Each cloud of rows lies close to a flat space through zero, with a little noise off it, and is much wider in some directions of that space than in others. After each cloud: how many dimensions does that space have?
In the rows, zero is written as 128.

[[123 136 136 162 152 131 125 140 121 126]
 [132 140 147 155 177 112 123 143 107 122]
 [140 111 124  76  77 139 142 114 159 153]
 [ 90 121 109 130  95 130 100 119 138 115]
 [141 120 103  97  93 133 142 108 133 119]
 [145 125 151 111 131 131 143 138 142 162]
 [135 142 126 144 159 112 127 130  99 102]
 [133 116 129  90  97 133 135 121 147 147]
 [ 88 121  98 169  87 155 117 115 139 105]
 [117 141 130 174 162 124 121 137 107 111]
 [137 122  99 143  99 146 149 109 132 109]
 [147 152 140 197 212 118 142 149  84 102]
 [144 127 127 107 129 124 140 126 127 129]
 [118 126 141 105 126 123 114 135 139 148]]
 => 4

[[109 123 128 126 151 124 117 111 113 132]
 [ 79 162 103 175 126  96 138  99 149 144]
 [117 117 134 105 158 135 107 109 118 133]
 [149 127 126 130 108 133 131 152 129 117]
 [159 114 138  96 124 148 119 147 126 122]
 [158 130 137 111 117 137 144 137 157 140]
 [ 92 125 140 120 190 103 161  54 139 175]
 [122 124 128 125 136 125 135 122 121 131]
 [167  95 141 104 121 146 127 164  98 105]
 [ 96 114 133 116 177 125 113  89 104 139]
 [110 138 120 148 131 113 148 114 134 138]
 [145 116 132 120 127 135 132 139 119 118]
 [155 128 128 131 100 137 137 157 135 120]
 [166 135 125 124  82 146 112 178 144 108]]
 => 4

[[120 120 129 125 134 137 108 117 128 127]
 [151  92 131  84 106 137 119 170 139 137]
 [ 88  76 169  66  38 124 161 106 140 132]
 [114 116 111 130 128 109 129 133 122 134]
 [154 114 136  87  95 154 125 131 111 136]
 [161 128 176 143 135 182  99  97 157  98]
 [174 118 129  97 116 145 130 168 129 139]
 [ 85 186 165 136 102 154 142  63  94  98]
 [ 51  78 139  96  49  93 150 131 117 110]
 [ 93  84 144 105  65 115 141 125 123 112]
 [103 152 126 153 147 142  92 127 109  96]
 [ 62 102 142 109  91 117 125  98 128 121]
 [115 153 147 142 112 130 149 113 120 110]
 [184 138  93 124 140 134 129 149  90 150]]
 => 7

[[123 130 126 138 135 125 121 126 124 134]
 [123 135 113 146 115 109  95 138 131 138]
 [127 135 120 149 146 123 112 121 129 143]
 [131 101 135 132  98 128 104 138 122 146]
 [124 104 133 136 101 123  98 139 121 149]
 [156 142 126 121 130 135 144 106 147 103]
 [129 126 118 140 102 112  93 138 135 139]
 [106 108 139 116 112 129 130 149 114 138]
 [129 122 145 115 153 149 159 112 121 125]
 [138 120 132 121 114 132 132 126 132 122]
 [118 117 141 126 147 143 141 128 115 139]
 [142 150 115 142 146 124 126 109 140 118]
 [134 108 167  82 156 170 208 113 115 106]
 [132 139 116 144 131 118 109 125 134 134]]
 => 4

[[ 54 170 103  55  90 141 126  33 143  46]
 [ 86 197  96  63  94 138 125  58 110  79]
 [141  98 143 155 142 127 122 130 132 134]
 [103 135 121 118 115 129 127  93 135 100]
 [104 145 112 118 106 121 148 138 145 116]
 [144 111 121 187 125 109 125 124 126 135]
 [106 149 115 118 107 124 143 131 140 114]
 [152  56 171 160 173 139 119 159 147 154]
 [131 103 146 122 144 135 128 147 141 137]
 [107 163 116  80 112 133 143 142 132 121]
 [135  58 170 141 171 148  92  79 136 115]
 [146 119 126 167 133 120 110  95 109 124]
 [ 97 171 103  93 101 130 119  58 114  84]
 [107 209  63 149  57  90 167 142 123 120]]
 => 4

[[119 148 112 116 128 136 150 131 122 163]
 [190  98 215 136 140 157 170  93 137 135]
 [146 115 139 135 102 143  97 130 100  81]
 [184 128 191 121 101 190 162  94  75 133]
 [138 131  97 110 135 126 138 155 148 162]
 [160 119 158 125 118 151 138 118 112 125]
 [181 110 180 124 129 158 155 112 128 135]
 [176 117 174 125 114 163 144 112 107 121]
 [164 149 139 101 114 175 176 122 100 179]
 [ 91 158  62 113 116 121 114 156 115 147]
 [168 110 196 139 129 151 150  94 121 118]
 [100 121 117 145 129 103  97 127 134  94]
 [ 91 117 106 152 128  89  71 136 135  69]
 [155 100 138 133 134 119 111 139 149 103]]
 => 4

[[150 120 133 131 139 178 125 113 114 156]
 [135 111 129 138 152 164 146 106 108 156]
 [129 139 145 101  94 146  55 111  95 152]
 [133 122 113 147 165 115 179 158 152 107]
 [145  87 135 120 137 142 128 130 112 105]
 [120 135 148 100 128 180  39  98  38 207]
 [180  78 134 132 106 160 162 119 172  69]
 [169 141 154  97  58 220  33  71 100 180]
 [ 83 176 117 140 182 124 120 128  71 220]
 [120 122 112 150 151  95 192 145 166  98]
 [110 115 112 161 143  79 215 128 179  91]
 [123 155 130 114 116 127  86 136 113 146]
 [123 123 129 126 151 129 122 141 105 138]
 [139 114 136 118  80 103 123 129 165  67]]
 => 5

[[123 103 163  99 156 149 159  89  90 130]
 [ 93 114  93 122  90 167 165 146 116  76]
 [117 145  28 166 100 168  39 160  76 135]
 [113 142 146 167  90 112  60 196 205 133]
 [146 162 136 154  60 108  85 193 163 112]
 [112 138 111  99  98 124  75 164 122 153]
 [120 114  83 146 189 121 181  76 138 124]
 [158 124 160 119 118 152 156 107  68 109]
 [137 155  24 188 139 140  21 140  93 163]
 [136 100 105 140 201 162 183  44  65 125]
 [144 152 141 141 116  81 103 156 186 143]
 [192 143 162 138 196  70 181  60 135 149]
 [147 109 163 146 159 158 169  84  88 109]
 [117 119 144 131 155 105 174 115 185 121]]
 => 6

[[130 154 136 104 104 145 108 112 137 130]
 [169 155 129 142  71 145  80 156 112 149]
 [119 124 153 148 134 139 118 117 138  99]
 [ 99 134 138 104 105 161  91  89 132 114]
 [156 145 144 146 145 137  89 152 135 109]
 [103 121 143 124  99 110  98 118 145 121]
 [134 129 123 139 173 111 148 166 144  97]
 [ 80 114 162 146 107 119 108  99 155  79]
 [145 153 128 110 102 154 102 140 132 140]
 [131 141 118 123  88 131 128 124 116 141]
 [105 135 121 140 198 140 182 113 132  55]
 [121 129 136 132 124 126 151 110 132 123]
 [128 116 173 158 107 149 118 120 146 121]
 [154 136 139 136 100 160 103 150 125 147]]
 => 8

[[139 124 125 136 144 115 144 147 138 184]
 [152 117 181 108 115  80 125 154 176 179]
 [120 134  71 176 180 195 151 109  72 129]
 [119 134 108 139 136 156 130 112 104  95]
 [127 128 122 168 163 184 142 113  90  98]
 [128 132 110 145 148 151 137 125 111 135]
 [128 125 148 151 132 161 128 114 108  74]
 [108 139  96 183 164 223 141  95  54  37]
 [139 123 159 175 159 186 144 115  98  73]
 [131 129 150 125 113 121 124 124 136  96]
 [141 118 138 129 143 109 135 145 144 189]
 [ 94 146  98  93  81 131  95  94 114  30]
 [132 122 144 125 119 127 124 129 133 116]
 [149 118 155 140 148 120 143 148 141 176]]
 => 3

[[134 152 123 152 106 176 153 160 149 130]
 [159 193  74 173  95 239 194 195 172 107]
 [119 127 183 149 156  53 105  75 110  87]
 [128 113 114 147 114 102 124 116 146 118]
 [121  98 119 114 128 144 112 122 117 147]
 [102 166 165 190 141 118 135 126 173  78]
 [123 119  98 109 123 163 131 155 139 154]
 [134 108  77  68 137 154 125 171 120 174]
 [106 131 109 155 144 147 118  60 123  66]
 [ 70 155 135 129 169 146 124 123 162 112]
 [ 79 108 108 105 180 129 109 143 165 165]
 [155 100 128 127 114 133 116 137 103 134]
 [155 115 158 118 143  43 103 115  92  95]
 [114 151 181 135 162  44 104 114 122  47]]
 => 8
